There are 9 hidden switches. A switch that is on adds its own fixed numbers to the row, and there is some noise. The rows also spread widely along 14 directions, which tell nothing about the answers.
(in the rows, 128 means zero)
Known rows, each followed by its switches (1 for on, 0 for off):
[138 138  87 119 124 107 119 104 160  96 127 174 142 178  61 109 155 103
 122 143  94  72  82 142 101 151  98 128 111 140 119] | 0 1 1 0 1 0 1 0 1
[140 107 162 143 127 136 142 126 118 135 148 140 134 159 139 146 135 120
 126 116 125 131 125 149 151 130 121 105 171 147 123] | 0 1 0 0 1 0 1 0 1
[119 116 147 130 114 139 121 143 161 119 142 137 141 160 105 166 149 136
 112 127 135 128  98 156 124 144 110 138 166 133 101] | 0 1 1 1 0 0 1 1 1
[162 141 148 153 183 108 117 101 148 140 104 148 117 172 114 124 156  82
 110 137  97 137 108 128 143 170 148  96 131 138 178] | 0 1 0 1 0 1 0 1 1
[124 135 143 129 108 137 127  96 102 148 147 171 131 191 119 132 124 144
 120 121  88 111 134 168 117 181 134  65 144 114 133] | 0 1 1 1 1 1 0 1 1
[179 110 151 114 117 117 141 126 156 132 119 136 146 140 114 108 126 104
 106 159  97 135 158 138 143 129 133 101 151 115  82] | 1 0 0 1 1 0 0 1 1
[ 67 146 183 107  93 145  80  70 140 130 144 185 131 146  81 134 120 109
  72 154 145 117 145 124 153 162 122  84 135 127 189] | 0 0 0 1 0 0 1 1 0
[162 127  91 144 154 105 206 183 111 105 105 110 110 151 148  98 152 119
  90 159 164 191 135  95 104 111  86 102  84  26 150] | 1 0 1 0 1 0 0 1 1
[137 143 185 151 187  93 156 128 103  87  65  86 111 164 119 137 143  40
 109 112 110 100  73 125 109 172  82  95  78 146 212] | 0 1 0 1 0 0 0 1 0
[ 70 105 140 162 121 141 139 164  98  96 187 151  99 183 163 160 179 164
 119 121 168 176 124 117 108 123  99 118 153  80 141] | 0 1 0 0 0 1 1 0 1
[121 129 155 107 101 139 111  95 169 139 135 150 145 147 101 133 119 111
 106 130 103 118 134 173 148 151 114 106 148 149 143] | 0 0 1 0 1 1 1 1 0
[133 159 125 133  97 139 110  80 140 151 180 187 132 165 111 126 132 127
 126 129  99 117 130 188 147 149 153 101 143 176 114] | 1 1 1 0 1 1 0 0 0
[106 118 150 119 131 116 157 131  85 106 115  99 109 169 150 145 146 108
  97 122 137 166 124 103 113 161 106  90 149  74 176] | 0 1 0 0 1 0 1 0 0
[ 86 110 138 186 153 161 107 134 133 116 179 185 123 202 111 193 158 128
 121  82 161 128  66 140 142 139  88 139 179 139 188] | 0 1 0 1 1 1 0 0 1
[161 127  79 121 126 128 174 101 109 114 160 143 103 139 122 105 152 168
 129 135 143 150 144 136 123 144 104 129 122 137  88] | 0 1 0 0 1 0 1 1 1
[ 99 147 147 208 138 167  89 146 101 135 166 208 116 179 105 160 125 146
 149  86 162  94  96 125 109 143 100 121 112 135 168] | 0 1 1 0 1 1 0 0 0
[ 85 113 104  76  87 142 138  97 106 104 146 100 112 160 118 163 148 186
 101 109 146 163 132 122 102 197 112 133 194  93 103] | 0 1 0 0 1 0 0 1 1
[135 162 122 108 100 122 166 114 126  73 145 101 110 135 120 136 146 103
 103 132 155 134 130 152 108 145  92 132  87 129 118] | 0 1 0 0 0 1 1 0 1
[132 116 155 148 141 123 115 136 124 122 123 169 123 143 108  98 139 128
 124 161 125 121 153  90 121 127 110 104 108 102 128] | 0 1 0 0 0 1 0 1 0
[ 92 129 163 138 106 140 130 145 107 100 146 132 111 153 161 135 135 126
 121 111 132 152 163 143  98 134 106  84 111  85 155] | 0 1 0 0 1 0 0 0 1
[ 97 118 165 157 135 117 141 152 118 116 142 149 118 149 140 123 165 145
 125 148 136 150 123 121 126 123 107 112 134 138 131] | 1 0 0 1 1 0 0 0 0
[ 81 171 133 136  94 135 115 137 124 160 140 147 158 195 116 163 121 127
  99 138 136 103  80 185 112 155 143  85 127  82 162] | 0 1 0 0 1 0 1 0 1
[132 144 158 139 133 122 143 120 108 138 133 130 106 136 151 117 153 146
 119 140 136 172 156 129 136 155 148  97 134 138 127] | 0 0 0 0 1 0 1 1 1
[132 119 116  87 134 119 150 119 164 131  88  97 148 153 104 140 133 127
  93 137 113 146 110 141 121 172 102 110 158  93 165] | 0 1 0 1 1 1 0 0 1
[109 132 169 143 110 135 153 154 116 113 149 116 129 143 135 162 149 132
 106 137 182 145 114 132 140 125 106 134 151 135 113] | 0 1 0 0 1 0 1 0 1
[158 128  86 110 100 131 134  82 139  91 180 172 115 137  95 100 147 142
 138 138 113 104 151 158 117 133 109 139 107 163  56] | 0 1 0 0 0 0 1 1 1
[160  99 139 131 139 135 127 133 111 142 103 147 140 169  93 131 108 109
  99 140 137 122 135  69 135 148 108 104 161  52 138] | 0 1 0 0 1 1 0 1 0
[112 132 191 108  85 151  80 135 225 120 124 128 163 139  83 175 120 104
 107 124 120 102 120 190 125 152 107 143 154 156 105] | 0 1 0 1 1 1 1 1 1
[ 95 142 131 136 108 140 123 110 118 121 154 169 122 183 105 142 139 136
 105 120 133 120 114 146 115 166 104  96 129 110 158] | 0 0 1 0 1 1 1 1 1
[ 94 150 140 119 112 124 121 112 143 131 132 155 130 151 120 112 137 122
  90 162 134 143 148 147 131 140 124  84 104  96 175] | 0 1 0 0 1 0 0 1 1

New rows. What belongs after each?
[121 174 139 136 116 121 142 116 144 111 140 132 130 167 108 148 142  91
  98 131 133 117  90 173 123 153 116 113 109 145 149] | 1 0 0 1 1 1 0 0 1
[133 141 202 168 114 116 112 169 129 136 144 151 136 163 155 137 154 105
 132 151 111 125 130 152 127 116 167  93 133 133  86] | 0 1 1 0 0 0 1 0 1
[ 99 149 128 140 136 124 116 149 168 113 119 148 121 164 106 132 153 115
  95 155 149 148 111 133 101 143  96 117  89  75 185] | 0 1 0 1 1 1 1 1 0
[151 160 165 150  93 142 106 132 158 103 153 153 128 138 105 137 118  77
 123 124 137 101 137 170 118 124 114 130  89 156  92] | 1 1 0 0 1 0 1 1 0
[129 162 107 131 117 118 171 113 102 138 145 147 133 147 109 116 139 158
 113 163 149 113 106 149 134 139 122 111 112 141 115] | 0 0 0 1 1 0 0 0 1
[114 169 155 102  99  89 167 111  89  44 130  92  98 168 114 137 167  75
  77 161 149 123 124 108  90 176 104 111  85  91 110] | 0 1 0 1 0 1 0 1 1
[136 154 139 150 136 133 153 122 114 114 142 142 111 136 120 125 138 134
 135 127 144 118 116 155 117 143  90 121  84 164 140] | 0 1 0 1 0 1 1 0 0
[136 156 163 180 147 127 117 157 132 162 123 176 141 153 118 116 133 119
 111 168 152 127 128 108 146 115 146  96 110  99 155] | 0 0 0 0 1 1 0 0 1
[ 71 166 189 144 123 118 133 132 113  94 118 111 122 175 128 152 141  94
 116 109 120  95  94 176  90 174  88  85  76 141 185] | 0 1 0 0 1 1 0 1 1
[144 147 111 150 144 131 145 147 134 103 128 104 121 161 123 166 137  81
  90 116 173 146  89 130 128 130 114 142 118  85 158] | 0 0 0 0 0 0 0 1 1
[164 128  97 167 129 130 162 164 123 136 161 162 137 186 132 149 147 119
 108 142 154 147  99 137 140 103 129 123 150  75 113] | 0 0 1 1 1 0 1 0 1
[138 117 145 155 115 139 116 137 115 108 162 176 111 153 111 132 147 139
 132 127 142 135 141  95 117 136 116 130 151 122  82] | 1 0 0 1 1 0 1 0 0
[ 67 119 126  76 137 104 194  82  83 111 105  74 109 161 129 132 159 183
 110 122 106 144  94 154 104 216  67  93 148 151 177] | 0 1 0 1 1 1 0 1 0
[151 154 112 174 175 121 150 143 138 141 132 142 113 144 121 125 163 121
 103 153 173 168  93 117 150 122 134 137 115 132 150] | 1 0 0 0 0 0 0 1 1
[117 152 123 148 118  88 146 139 100  79 150 145 117 194 125 120 176 109
 132 150  97  91  89 151  79 141 123 107  88 115  90] | 0 0 0 1 0 0 1 0 1
[127 123 134 130 152 119 161 128 145 118 110 123 138 157  88 151 154 116
  90 139 157 129  73 111 151 150  84 137 160 139 168] | 0 0 1 1 1 1 0 0 1
[155 175 164 164 156 115 105 129 139 161  90 158 133 162 111 119 123  71
 110 149 116 118 113 132 128 153 155  77  88 110 191] | 0 1 0 1 1 0 1 0 0
[158 138 141 108  98 149 138 131 137 138 121 103 136 128 122 150  98 125
 109 122 136 137 146 161 117 152 120 118 128  96 104] | 0 1 0 1 0 0 1 1 0
[166 119 139 110 121 125 123 130 172 136 110 135 140 112 119 102 131 127
 120 154 105 147 168 132 135 125 139 114 136 123 102] | 0 1 1 0 0 0 0 0 1
[125 170 138 107  83 153 120  83 168 148 166 151 147 147  96 161 119 120
  92 135 149 125 120 198 162 154 135 122 150 162 135] | 0 1 0 1 1 1 1 0 1
[135 112 124 111  86 149 119 122 155 119 154 169 149 157 105 135 114 127
 112 129 114 117 151 158 124 125 107 106 148  95 112] | 0 1 1 1 1 0 0 0 1
[ 99 103 180 134 119 149 120 136 135 127 124 168 123 128 121 109 129 158
 121 133 136 145 175 117 120 139  84  86 121 116 156] | 0 1 1 0 1 0 1 1 1
[113 127  98 103 103 137 117  91 122  97 135 155 118 153 101 118 119 126
 120 103 106 116 144 130  97 160  92 105 117  99 158] | 0 0 1 0 1 0 0 0 0
[ 99 129 163 131 136  66 151 164 121  62 100 112 135 182 104 126 187  74
  94 187 122  96  75  94  93 133  98 117 104  92 119] | 0 1 0 1 0 0 0 0 1
[157  83 154 121 125 140 101 134 138 149 101 147 151 149 112 115  99 143
 144 116  65 101 162 131 103 152 127  86 152  89  99] | 0 1 0 0 0 0 0 1 1
[ 97 120 159 149 118 135 137 169 117 117 136 148 119 168 140 135 151 157
 114 130 135 159 139 131  89 147 102  91 126  78 132] | 1 1 1 1 1 0 0 1 1
[ 94 139 151 130 126 121 126 142 129 152 111 135 134 134 105 123 148 169
 104 166 148 143 109 107 124 155 129 118 143 126 121] | 1 0 1 0 0 0 0 1 0
[ 90 130 167 146 110 125 103 161 145 113 137 134 144 184 114 173 152 106
 113 134 135 112  85 138 110 139 115 132 153 105 128] | 0 1 0 0 1 1 1 0 0
[120 170 136 124 101 132 108 114 123 137 147 121 104 171 171 149 146 121
 112 114 114 187 159 164 105 174 189  84 142  83 139] | 0 1 0 0 1 0 1 0 1
[148 150 158 148 133 112 138 118 122  84 129 119 127 207 130 160 131   4
  96  99 100  99  87 178 118 145 111  83  98 106 183] | 0 1 0 0 1 0 1 1 1
[122 135 116  94  74 160 157 143 158 101 168  66 113 123 156 186 135 142
  91 109 191 208 155 173 125 136 103 164 159  91  99] | 0 1 0 0 1 1 1 1 0
[ 45 125 149  94 100 138 123 130 149 125 108 126 141 146 114 134 115 132
  71 140 140 150 133 145 110 150  78  79 118  61 219] | 1 0 0 0 1 0 0 1 0
[166 196 143 135 104 132 142 122 141  96 141 119  96 117 130 127 136 106
 119 129 158 152 165 156 104 154 127 126  63 139 108] | 0 1 0 1 1 1 1 0 1
[125 214 167 135 135 107 161 113 145 121  99 109 121 134 122 117 138  80
 100 150 138 124 108 195 121 163 110  83  33 172 205] | 0 1 0 1 1 1 1 0 1
[130 162  96 186 165 180  83 133 198 189 137 178 145 135  97 160 116 166
 153  80 151 122  78 200 139 136 129 152 121 181 189] | 0 1 0 0 1 0 0 0 1
[125 110 119 139 161 121 128 165 165 137  85 121 139 150 117 120 142 157
 142 122 100 130 101 143  88 152  96 120 120 107 143] | 0 0 0 0 1 0 1 1 1
[ 83 193 141 147 106 159  91 131 166 134 122 149 139 187  74 181 112  95
  86  98 157 104  67 181  90 189 103 106  92  99 207] | 1 1 1 0 1 1 1 1 1
[185 149 136 132 100 151 109 119 165 102 136 162 132  79  74 105  95 103
 133 133 157  92 175 114 136 105  99 160  84 162  75] | 0 0 0 0 1 0 0 0 0
[131 133  83 107 166  93 139 100 105 108  82 113  99 144  89 100 175 178
 138 130 107 133 103  63  80 212 120 137 140 131 116] | 0 0 0 0 1 0 0 0 1
[ 97 153 135  97  87 142  74  89 165 114 142 141 120 144 107 153 132 109
  99 115 128 145 144 140 121 169 146 126 155 119 144] | 0 0 0 0 1 0 1 0 0
[130  93 127 132 142 132 124 102 127  93 153 157 105 165 124 132 158 113
 116 107 121 158 145  96 138 142 107 118 171 115 154] | 0 0 0 0 1 1 0 0 1
[141 109 105  79 107 131 137  76 155 107 149 133 130 167  99 139 136  97
  79 134 117 146 135 142 146 155 112 115 168  96 141] | 0 1 0 0 0 1 1 1 1
[134 118 134 130 129 124 146 127 128 119 135 149 128 151 132 115 141 131
 121 138 113 137 143 144 126 130 110  95 125 116 139] | 0 1 0 1 1 0 0 0 1
[ 88  98 148  90 115 154 134 133 175 123  99 132 143 107  78 132 114 165
  82 145 173 153 147 102 137 145  45 130 146  98 179] | 0 0 1 1 1 1 0 1 0
[ 93 130 115 162 165 145 117 115 105 161 141 150 111 205 147 161 143 143
 119  90 122 162  91 149 122 176 130  87 157  90 225] | 0 1 0 0 1 1 0 1 0
[ 95 141 115 110  97 139 140 120 113  94 140 133 114 160 108 146 137 137
  99 114 158 138 122 125  95 167  87 114 125  89 153] | 0 1 1 0 1 0 1 0 1
[ 87 131  83 137 147 136 106 140 144 167 103 159 153 192  95 147 124 160
 116 123 113 115  70 147  92 166 111  99 134  53 207] | 0 1 0 1 1 0 0 0 0
[110 103 169 108 107 151 127 116 143 114 133 123 130 142 136 144 117 131
 118 100 108 138 159 172 121 153  92  94 146 127 147] | 0 1 0 1 1 0 0 1 1
[119 145 124 131 125 134 135 102 119 145 144 168 129 139 102 111 137 153
 112 156 150 126 127 128 144 140 122 105 122 141 144] | 0 1 0 0 0 0 1 0 1
[148 171 171 219 148 120 118 158 147 140 184 195 124 160 134 129 168  77
 116 180 164 130 103 153 173  73 159 130  93 167 113] | 1 1 0 0 0 1 0 1 0
[145 154 162 133 121 128 172 140 101 149  97 105 156 182 113 152  98  83
  90 129 134  98  88 165 127 162 101  69 111  86 173] | 0 1 1 0 1 1 1 1 1
[148 123 149 114 142 123 129  95 143 163  93 158 141 176 106 108 120 111
 102 137  73 128 138 152 129 183 123  49 135 101 190] | 0 1 1 1 1 1 1 1 1
[126 197 177 178 130 120 107 137 134 154 116 183 134 172 110 120 132  86
 109 146 119 108 105 159 113 153 153  66  73 131 176] | 1 0 1 1 1 0 1 0 1
[118 144 149 125 126 132 106 141 146 110  94 112 130 164 104 160 124  83
  89 115 136 130 109 121  99 169 119 109 123  68 171] | 0 1 1 0 0 0 0 1 1
[119 149 168 145 147 128 130  93 109 108 129 155 102 158 106 129 152 118
 127 113 126 117 117 127 119 183  99  99 113 174 172] | 0 1 0 1 1 1 1 0 1
[149 133 160 176 153 156  83 122 143 155 126 213 118 145  92 114 123 132
 124 133 143 133 156  96 133 146 128  97 117 115 163] | 0 1 0 1 1 0 1 1 1
[114 149 181 146 107 131 117 131  95 112 133 141 103 164 145 138 133 103
 122 105 118 142 145 130  95 168 128  79 118 113 144] | 1 1 1 0 1 0 1 0 0
[117 154 116 140 112 130 122 121 144 136 172 147 108 183 163 135 165 140
 123 116  91 178 134 199 104 161 163  90 132 114 125] | 1 0 1 0 0 1 1 1 1
[103 170 174 143 106 146 103 141 157 124 125 124 136 141 118 156 122 131
 145  93 109  91 105 201  86 167 115 115  94 172 127] | 0 0 1 0 0 1 1 0 1
[104 127 142 142 134 129 117 160 155 112 114 131 125 155 125 139 148 125
 109 124 137 149 120 128 103 140 106 118 124  86 156] | 0 0 1 0 1 0 0 1 1
[127  98 103 112 154 111 161  99 113  65 136 108  93 164 122 135 178 144
 141  92  97 138 108 125  91 182  76 136 148 152 126] | 0 1 0 1 0 1 0 0 1
[152 120 139 209 185 121 132 179 140 152 132 166 142 196 129 145 157  96
 122 129 123 128  59 140 146 107 134 111 141 117 155] | 1 0 1 0 0 0 0 1 1
[113 135 131 131 103 155 149 140 145 123 167 121 116 144 140 165 148 174
 122 106 158 173 126 177 114 156 103 135 152 139 110] | 1 1 0 1 1 1 1 0 1
[ 55 107 156 156 139 137  77 131 158 118 144 179 124 208 122 152 167 141
 136  87  72 125  92 171  86 177 102  90 154 132 182] | 1 1 1 0 1 1 0 1 1
[152 139 101 125 124 136 147 117 118 160 131 160 133 144 114  99 110 164
 129 149 111 117 141 162 113 143 118  88  92 101 124] | 0 1 0 1 0 0 1 1 0
[143 139  83  77  98 119 175  64 124 127 158 121 130 148 131 115 135 147
 111 133  94 139 143 195 141 157 131  97 147 148 114] | 0 0 0 1 1 0 0 0 1
[179 189  97  68 117 104 133  71 175 133  79  75 133 140  98 127 119  75
  85 134  85 137 126 181 117 204 169 109 113 117 136] | 0 0 0 1 1 0 0 1 1
[ 78 116 223 168 115 148  64 167 148 143 124 190 142 156 107 141 139 148
 125 140 136 115 139 109 116 142 121  98 149 120 130] | 0 1 1 0 1 0 1 1 1
[ 87 123 112 129 103 121 133 116 113 109 168 173 124 201 124 130 151 116
  95 140 117 134 112 148 116 138 107  87 134  82 155] | 1 1 1 0 1 0 0 1 0
[153 126 128 156 151 128 123  84 108 106 164 186  99 171 118 117 154 109
 130 118 108 122 133 130 136 149 129 103 123 152 136] | 0 1 0 1 0 0 0 1 1
[126 118 144 149 135 102 162 149  94  92 130 144 115 159 114 110 172 136
 126 150 135 123 112  89 108 139  93 117 129 135  94] | 1 1 1 0 1 0 0 0 1
[ 91  91 164 136 141 151 100 153 160  98 116 161  91  65 138  69 142 209
 166 126 127 168 221 100  82 122  62 119  71 139 138] | 0 1 0 0 0 0 0 1 0
